The rows of each matrix lie in a flat space through zero, up to rounding. After each matrix: how many dimensions does the smallest such space have?

[[-27   8  44   5 -13 -12  -6 -16  -5 -17 -15  -1 -18 -28 -17  17  29  18
    6  17  46  -5]
 [  8  17  15  23 -15  -8  28  19 -26   3   8  -2 -44  -5  20   2 -23  21
  -19 -16 -14 -11]
 [ 44  15  40  -7  45 -19 -27  12 -12  -7  10 -12 -26   5   3 -10 -13   8
  -13 -15  20 -29]
 [  5  23  -7  26 -25  10  10  17 -24   2  -1 -19  35  33  39 -11   1 -21
   -4  -2  35  -7]
 [-13 -15  45 -25 -16  27  10 -20   6  -2   3   3  11  -9  -4  -7  26   9
  -13   3  -3 -16]
 [-12  -8 -19  10  27  22   4   9  -3 -21 -12  -3  16  -6 -10  -3  -9  13
   -8   7 -17  44]
 [ -6  28 -27  10  10   4  15 -12  -3  -7 -11  -9  11  16  18  -6  -7 -25
  -35 -21   5  11]
 [-16  19  12  17 -20   9 -12  10   7 -24  20   8   8   2  -3   2  -8 -22
    2  -2   0  22]
 [ -5 -26 -12 -24   6  -3  -3   7  -6   8  -7  -1 -11  19  10  20 -13  44
   -8  20 -13   4]
 [-17   3  -7   2  -2 -21  -7 -24   8  19  -5  34  -6  -6  11  -1   1  10
   -8 -17  16   9]
 [-15   8  10  -1   3 -12 -11  20  -7  -5 -10  15  -3  21  17  -4 -10  -8
   12 -15  26 -18]
 [ -1  -2 -12 -19   3  -3  -9   8  -1  34  15 -25  16   5   7 -12 -14  12
   -4  22  15   1]
 [-18 -44 -26  35  11  16  11   8 -11  -6  -3  16  11  -2  24 -12  30  -1
  -17   5   8   0]
 [-28  -5   5  33  -9  -6  16   2  19  -6  21   5  -2   7  -3  -2   4  15
  -23 -16  15 -19]
 [-17  20   3  39  -4 -10  18  -3  10  11  17   7  24  -3 -13   1   6  17
    3 -26 -11  19]
 [ 17   2 -10 -11  -7  -3  -6   2  20  -1  -4 -12 -12  -2   1   5  -9 -10
   -7 -24  11   6]
 [ 29 -23 -13   1  26  -9  -7  -8 -13   1 -10 -14  30   4   6  -9  15  36
  -12 -45  -3  -5]
 [ 18  21   8 -21   9  13 -25 -22  44  10  -8  12  -1  15  17 -10  36   3
   -7  20 -34 -41]
 [  6 -19 -13  -4 -13  -8 -35   2  -8  -8  12  -4 -17 -23   3  -7 -12  -7
   -7  24  41   7]
 [ 17 -16 -15  -2   3   7 -21  -2  20 -17 -15  22   5 -16 -26 -24 -45  20
   24  14  31  22]
 [ 46 -14  20  35  -3 -17   5   0 -13  16  26  15   8  15 -11  11  -3 -34
   41  31  55  -4]
 [ -5 -11 -29  -7 -16  44  11  22   4   9 -18   1   0 -19  19   6  -5 -41
    7  22  -4  73]]
 => 18

[[  5 -18  32  13  38 -62   0 -13 -23 -12 -18 -18  -1 -19 -61  -6  26   3
   -5 -11  38  28]
 [-18  -6  28  16 -13  42  20  53 -20 -13  -3 -20 -41  12 -13 -34  -3 -43
   17  25 -44 -13]
 [ 32  28 -17  25  23 -16  42  -4   3  19   8  -6  14  -8 -33  15   4   3
  -20 -27  41   0]
 [ 13  16  25 -39  23 -87 -35 -20 -16 -35  -4 -30  -3   8  15  26  18  48
  -13 -11  45  52]
 [ 38 -13  23  23 -31 -26  33  46 -10  12  15 -18 -30  23 -35 -17  46   6
  -38 -17  50  27]
 [-62  42 -16 -87 -26 -20 -44  -9   1 -57  -6  27  38   4  87  18  23  66
    9  22 -39  21]
 [  0  20  42 -35  33 -44 -40   0 -31 -49  -5 -54 -43  15  28  17 -23   9
   16  11  -2  35]
 [-13  53  -4 -20  46  -9   0 -31  -3 -14  11  -1   8 -21  27  20 -25   4
   30  -8 -13  16]
 [-23 -20   3 -16 -10   1 -31  -3 -36 -21 -17   3 -29  -5 -17  13 -14  33
  -26   8   8   3]
 [-12 -13  19 -35  12 -57 -49 -14 -21 -43 -29 -24   3   6   3  17   6  35
   -9  14  12  17]
 [-18  -3   8  -4  15  -6  -5  11 -17 -29 -30 -23   6   1 -19  -2  -5  -8
    4  22 -20 -18]
 [-18 -20  -6 -30 -18  27 -54  -1   3 -24 -23 -14  -3  23  48  11 -40   0
   10  36 -45 -33]
 [ -1 -41  14  -3 -30  38 -43   8 -29   3   6  -3 -77  14   8   6 -42  10
  -21   7   2   3]
 [-19  12  -8   8  23   4  15 -21  -5   6   1  23  14 -30 -22  -1   0  -2
   10 -10  -2   2]
 [-61 -13 -33  15 -35  87  28  27 -17   3 -19  48   8 -22 -36 -22  -5  -9
   -9  24 -53 -53]
 [ -6 -34  15  26 -17  18  17  20  13  17  -2  11   6  -1 -22 -40  28 -38
   16   9 -21 -10]
 [ 26  -3   4  18  46  23 -23 -25 -14   6  -5 -40 -42   0  -5  28 -84 -30
   12   1  -2 -23]
 [  3 -43   3  48   6  66   9   4  33  35  -8   0  10  -2  -9 -38 -30 -89
   50  23 -61 -57]
 [ -5  17 -20 -13 -38   9  16  30 -26  -9   4  10 -21  10  -9  16  12  50
  -54  -7  28   6]
 [-11  25 -27 -11 -17  22  11  -8   8  14  22  36   7 -10  24   9   1  23
   -7 -14   1   7]
 [ 38 -44  41  45  50 -39  -2 -13   8  12 -20 -45   2  -2 -53 -21  -2 -61
   28   1  12  -5]
 [ 28 -13   0  52  27  21  35  16   3  17 -18 -33   3   2 -53 -10 -23 -57
    6   7  -5 -46]]
 => 8

[[-34  11   9  -4  -3 -22  -5  32  28  13  13  16  -7  21  -8 -32 -32 -30
    5  11 -22  19]
 [ 11 -17 -17  26   7   1  24 -18  -1   2  15 -11   9 -25  26  21  17  -1
  -13   2   0 -13]
 [  9 -17 -40   0  -5 -15  27 -31 -13 -36  25  -4 -53 -26 -21  39 -28  -1
    1 -13  33 -33]
 [ -4  26   0   0 -41  -2   7 -26  11 -23   2   6  19 -27  -3  45  -8  12
   -6 -19  47 -18]
 [ -3   7  -5 -41   0  11  -2  16 -33  15 -38   3   3  16 -26 -39 -19 -22
   23 -23   1  -5]
 [-22   1 -15  -2  11  -8   2  22  -6  36  -3  -4  -2  17  10 -67  13 -37
    6  19 -38  29]
 [ -5  24  27   7  -2   2 -70  19  24  11   4  22  -9  34  13 -34  16 -32
   31   3  42  61]
 [ 32 -18 -31 -26  16  22  19 -29 -66  -2 -25 -24 -26  -5 -21  -8  24  26
    1  -3  -8 -22]
 [ 28  -1 -13  11 -33  -6  24 -66 -26 -29   6 -16  -2 -56   1  36  11  22
  -30 -15  42 -27]
 [ 13   2 -36 -23  15  36  11  -2 -29   4 -15   4   5  39  10   8  31   3
   21   1 -10   6]
 [ 13  15  25   2 -38  -3   4 -25   6 -15 -31  17  26 -15   4  25  -7  -1
  -15 -41  13  15]
 [ 16 -11  -4   6   3  -4  22 -24 -16   4  17  -2  -5  -6   6   3  -5   1
  -21   7 -10  -8]
 [ -7   9 -53  19   3  -2  -9 -26  -2   5  26  -5 -94  -7 -12  18  18 -17
   33  -4  54  27]
 [ 21 -25 -26 -27  16  17  34  -5 -56  39 -15  -6  -7   4  -2 -55 -23 -25
   -7   0 -28 -21]
 [ -8  26 -21  -3 -26  10  13 -21   1  10   4   6 -12  -2   1  15   5   3
   -1  -1  18   9]
 [-32  21  39  45 -39 -67 -34  -8  36   8  25   3  18 -55  15 -53 -15 -77
   -7 -16  59  32]
 [-32  17 -28  -8 -19  13  16  24  11  31  -7  -5  18 -23   5 -15 -20 -17
   13  -1  17 -28]
 [-30  -1  -1  12 -22 -37 -32  26  22   3  -1   1 -17 -25   3 -77 -17 -56
    8   4  14  27]
 [  5 -13   1  -6  23   6  31   1 -30  21 -15 -21  33  -7  -1  -7  13   8
   -9  -2 -36 -27]
 [ 11   2 -13 -19 -23  19   3  -3 -15   1 -41   7  -4   0  -1 -16  -1   4
   -2 -16 -10  11]
 [-22   0  33  47   1 -38  42  -8  42 -10  13 -10  54 -28  18  59  17  14
  -36 -10 -47  -4]
 [ 19 -13 -33 -18  -5  29  61 -22 -27   6  15  -8  27 -21   9  32 -28  27
  -27  11  -4 -73]]
 => 12

[[ 103  -45  -31  -21  -31   48  -14  -58  -32  -22   17  -46    2   -7
   -65  -29  -13   34  -56  -55  -17   24]
 [ -45 -117   -5  -16  -19   12  -54  -45  -24   36  -66  -60   29   75
     8   29   10  110   27   -8  -12    6]
 [ -31   -5    6   29  -42   34   22    3    5    0   90    3   88    0
     6  -16  -39   43  -16   57    3  -25]
 [ -21  -16   29  -37   -5   -8   -4  -39   -2   25   23   14   46   23
    -9   -7  -14   44  -23   28   18  -18]
 [ -31  -19  -42   -5  115  -30  -19  -38   19  -44   -7  -47    4   77
    27   15   38  -25   11   -9  -71   25]
 [  48   12   34   -8  -30   15   -2   13    4   21   23   17   34   12
   -29   -7  -24   -2  -27  -16    9  -23]
 [ -14  -54   22   -4  -19   -2   -5  -27  -17   -3   38    7    7  -13
    11    9  -10   47  -14   20   19    3]
 [ -58  -45    3  -39  -38   13  -27  -53   -8   57  -30  -19   50   56
   -20   -9  -15   94    8   54    0  -15]
 [ -32  -24    5   -2   19    4  -17   -8  -21   -2  -22   -5    2   -5
    32    4   24   20   32   -5   24    2]
 [ -22   36    0   25  -44   21   -3   57   -2   32  -63    4  -35  -26
    -3  -12    3  -17   48   24    6   -5]
 [  17  -66   90   23   -7   23   38  -30  -22  -63   71  -37   38  -31
    -5  -56    7   33  -83   57  -24   49]
 [ -46  -60    3   14  -47   17    7  -19   -5    4  -37  -40   30   28
    17    4    1   72    6   28   -5   20]
 [   2   29   88   46    4   34    7   50    2  -35   38   30   25   -1
    36  -32   12  -60   15   50    0    4]
 [  -7   75    0   23   77   12  -13   56   -5  -26  -31   28   -1   -8
    63   -1   49  -93   77  -47   31  -15]
 [ -65    8    6   -9   27  -29   11  -20   32   -3   -5   17   36   63
    44   23    6    1   18   35   -3   -3]
 [ -29   29  -16   -7   15   -7    9   -9    4  -12  -56    4  -32   -1
    23   -5   27  -24   31   10    7   21]
 [ -13   10  -39  -14   38  -24  -10  -15   24    3    7    1   12   49
     6   27   -4  -11    9  -15  -21  -12]
 [  34  110   43   44  -25   -2   47   94   20  -17   33   72  -60  -93
     1  -24  -11 -115    0   29   21   -5]
 [ -56   27  -16  -23   11  -27  -14    8   32   48  -83    6   15   77
    18   31    9    0   47    0   -2  -21]
 [ -55   -8   57   28   -9  -16   20   54   -5   24   57   28   50  -47
    35   10  -15   29    0   32   44  -40]
 [ -17  -12    3   18  -71    9   19    0   24    6  -24   -5    0   31
    -3    7  -21   21   -2   44  -20   18]
 [  24    6  -25  -18   25  -23    3  -15    2   -5   49   20    4  -15
    -3   21  -12   -5  -21  -40   18  -17]]
 => 11

[[ 22  28  22 -26  41  23   4  29   2  -1   5   0  11  23  10  24  -9  -3
  -13  13  42   3]
 [ 28 -21  29 -15 -17 -36 -15  48   9  37  12   6  -4  43   2   0 -29 -10
  -13   8   9  33]
 [ 22  29 -27  -9  -6 -34  11 -38   1  17  19 -20 -12 -32 -15 -15  -2  10
    4  10 -16 -39]
 [-26 -15  -9 -15   6  34  11   2  23 -20   8  15 -11  23  13   4  -8 -25
   10  13   5  21]
 [ 41 -17  -6   6 -44 -30  -9  -9   6  16  20 -16 -14  40 -16   3  -5 -22
   -5  15 -12 -18]
 [ 23 -36 -34  34 -30 -21 -50  29  20   2  -9  25   9  -4 -35  10   1  16
  -24 -26 -17  51]
 [  4 -15  11  11  -9 -50 -36  21  -1  -3 -19  -8  17  -4 -35 -30  -9   4
  -32 -26 -10  -6]
 [ 29  48 -38   2  -9  29  21 -18  -5 -20 -11 -10  26 -29 -49  20  20  42
    5 -27   4  -9]
 [  2   9   1  23   6  20  -1  -5 -19 -18  -6 -23  18   4   8   7 -13  -2
   12  -6  17  -7]
 [ -1  37  17 -20  16   2  -3 -20 -18 -37  -2  56   4  -8  -3  12  -8  -9
  -19  -9 -28  25]
 [  5  12  19   8  20  -9 -19 -11  -6  -2 -35  16  26 -40  -7  -3 -19   0
  -25 -19 -45   8]
 [  0   6 -20  15 -16  25  -8 -10 -23  56  16 -33 -17  25   1  12  10  10
    4   4 -27   1]
 [ 11  -4 -12 -11 -14   9  17  26  18   4  26 -17 -10  -5   7  24  -7   3
    0  -2  19 -19]
 [ 23  43 -32  23  40  -4  -4 -29   4  -8 -40  25  -5 -63  -2   1 -11 -14
   -5  18  -4  14]
 [ 10   2 -15  13 -16 -35 -35 -49   8  -3  -7   1   7  -2 -80   7  -4   8
    3 -27 -17  -3]
 [ 24   0 -15   4   3  10 -30  20   7  12  -3  12  24   1   7  -4 -14   4
   -7  12  -9  50]
 [ -9 -29  -2  -8  -5   1  -9  20 -13  -8 -19  10  -7 -11  -4 -14  17  14
   -5 -19  26  15]
 [ -3 -10  10 -25 -22  16   4  42  -2  -9   0  10   3 -14   8   4  14 -20
   -7 -16  14  17]
 [-13 -13   4  10  -5 -24 -32   5  12 -19 -25   4   0  -5   3  -7  -5  -7
   -4 -28 -42   1]
 [ 13   8  10  13  15 -26 -26 -27  -6  -9 -19   4  -2  18 -27  12 -19 -16
  -28 -37 -17  28]
 [ 42   9 -16   5 -12 -17 -10   4  17 -28 -45 -27  19  -4 -17  -9  26  14
  -42 -17  12   0]
 [  3  33 -39  21 -18  51  -6  -9  -7  25   8   1 -19  14  -3  50  15  17
    1  28   0  22]]
 => 20

[[ 14  20 -13  -7  81  -9  -6  -8  31 -20  -8  36  51  -5  -6  30 -28  74
   12   6  -8  23]
 [ 20 -13  14 -18 -17   2  37  -9 -13 -10  21 -39  -2   5  15  -3 -15 -10
  -12  30  16   0]
 [-13  14 -41  27 -13  20 -26 -12  -4 -17 -24 -16  25 -75   1 -48   9 -23
   23   3   9  -8]
 [ -7 -18  27  41  20  -2  28 -64   3 -52 -12  50  51 -26 -54   3  51   2
   50   2  56  94]
 [ 81 -17 -13  20  88 -45 -26  36 -41  -5 -12  44  34 -28  16   8 -53   2
  -34 -25 -37  -6]
 [ -9   2  20  -2 -45  19  11  -2   0 -53  49  41 -34  49  -4   8  40 -42
   -2   1  23  30]
 [ -6  37 -26  28 -26  11  15 -14 -32 -16   4  40  -9  56 -48  15  15  -6
  -40  21 -13  36]
 [ -8  -9 -12 -64  36  -2 -14   9  34  18  35  29 -16 -14  21  17 -13 -35
    9 -15 -12  -6]
 [ 31 -13  -4   3 -41   0 -32  34  70  25 -14  20  -7 -26  15  29  14  46
   18  -7 -11 -14]
 [-20 -10 -17 -52  -5 -53 -16  18  25 -63  -2  19 -39 -30   9  33  59  60
   24 -38  57  79]
 [ -8  21 -24 -12 -12  49   4  35 -14  -2  67  32 -43  40  -1  -7 -22 -74
  -56 -30 -30 -39]
 [ 36 -39 -16  50  44  41  40  29  20  19  32  56  23 -42 -38  40 -13  29
   -8 -63 -25 -11]
 [ 51  -2  25  51  34 -34  -9 -16  -7 -39 -43  23  94 -26 -25  22  -4  41
   17   9  41  19]
 [ -5   5 -75 -26 -28  49  56 -14 -26 -30  40 -42 -26  -5   3 -17  24 -36
    5  33 -19  18]
 [ -6  15   1 -54  16  -4 -48  21  15   9  -1 -38 -25   3  57 -51 -33 -41
   -1 -12 -20 -39]
 [ 30  -3 -48   3   8   8  15  17  29  33  -7  40  22 -17 -51  53   5  20
  -14 -32 -20  13]
 [-28 -15   9  51 -53  40  15 -13  14  59 -22 -13  -4  24 -33   5  46  -8
   38  -2 -27 -29]
 [ 74 -10 -23   2   2 -42  -6 -35  46  60 -74  29  41 -36 -41  20  -8  38
    0  36 -26  81]
 [ 12 -12  23  50 -34  -2 -40   9  18  24 -56  -8  17   5  -1 -14  38   0
   44 -16 -13 -25]
 [  6  30   3   2 -25   1  21 -15  -7 -38 -30 -63   9  33 -12 -32  -2  36
  -16  13  26  31]
 [ -8  16   9  56 -37  23 -13 -12 -11  57 -30 -25  41 -19 -20 -20 -27 -26
  -13  26  -7 -72]
 [ 23   0  -8  94  -6  30  36  -6 -14  79 -39 -11  19  18 -39  13 -29  81
  -25  31 -72 -29]]
 => 14

[[-25 -20  10  -9  10 -12 -10 -18  10  -1   5  14   6 -12  -9  -3  -3  -2
    5  -6  10   8]
 [-20 -32   9  -3 -13   6 -27 -10  10   4  13 -13  -7  -6 -11   0   8   1
    0  -5  -2  13]
 [ 10   9 -14   8   1   8  -2  -2   4   1  -6  -3   7   1  12  -2  -3  -5
  -13  -6   1  -1]
 [ -9  -3   8 -32  -5 -13   5   4   9   5   9  -2  -1  10  -8  -3   9   9
    3  -9  -5   0]
 [ 10 -13   1  -5 -79  15  -1  33   2  12  11   6  -1  14  18   7 -12   9
    3   6 -30  -2]
 [-12   6   8 -13  15 -57   3 -12   4 -15 -18  15  18  16   9   6   1  -5
   18   3  29 -20]
 [-10 -27  -2   5  -1   3 -34 -15   4  -8   5  -4  13 -13   6 -19  12   1
   -6 -16   4   5]
 [-18 -10  -2   4  33 -12 -15 -27  14  -8  -1   3  12  -6  -4  -4   2  -5
    0 -11  17  -2]
 [ 10  10   4   9   2   4   4  14 -27  -9  -7  -7 -13  -7 -12   6  11   6
    7  13  -4   3]
 [ -1   4   1   5  12 -15  -8  -8  -9 -21 -17   0   7   8   2  -1   9   1
   10  -7   9  -5]
 [  5  13  -6   9  11 -18   5  -1  -7 -17 -16  16  17   3  11   2  -5  -1
    8   0   9 -14]
 [ 14 -13  -3  -2   6  15  -4   3  -7   0  16 -30  -6  -7  -8  -4  12  -4
  -10  -5 -23  10]
 [  6  -7   7  -1  -1  18  13  12 -13   7  17  -6 -16 -14 -17   5  -3   1
    1  11 -22  12]
 [-12  -6   1  10  14  16 -13  -6  -7   8   3  -7 -14 -30 -21   5   6  -1
   -9   8   9  21]
 [ -9 -11  12  -8  18   9   6  -4 -12   2  11  -8 -17 -21 -33  12   2  -3
    1   4 -12  26]
 [ -3   0  -2  -3   7   6 -19  -4   6  -1   2  -4   5   5  12 -35  23  16
   -6 -15  14 -13]
 [ -3   8  -3   9 -12   1  12   2  11   9  -5  12  -3   6   2  23 -24  -8
    2  12   2  -2]
 [ -2   1  -5   9   9  -5   1  -5   6   1  -1  -4   1  -1  -3  16  -8  -8
    0   7   3  -3]
 [  5   0 -13   3   3  18  -6   0   7  10   8 -10   1  -9   1  -6   2   0
  -17  -5  -4   3]
 [ -6  -5  -6  -9   6   3 -16 -11  13  -7   0  -5  11   8   4 -15  12   7
   -5 -24  -1  -3]
 [ 10  -2   1  -5 -30  29   4  17  -4   9   9 -23 -22   9 -12  14   2   3
   -4  -1 -30  16]
 [  8  13  -1   0  -2 -20   5  -2   3  -5 -14  10  12  21  26 -13  -2  -3
    3  -3  16 -19]]
 => 11
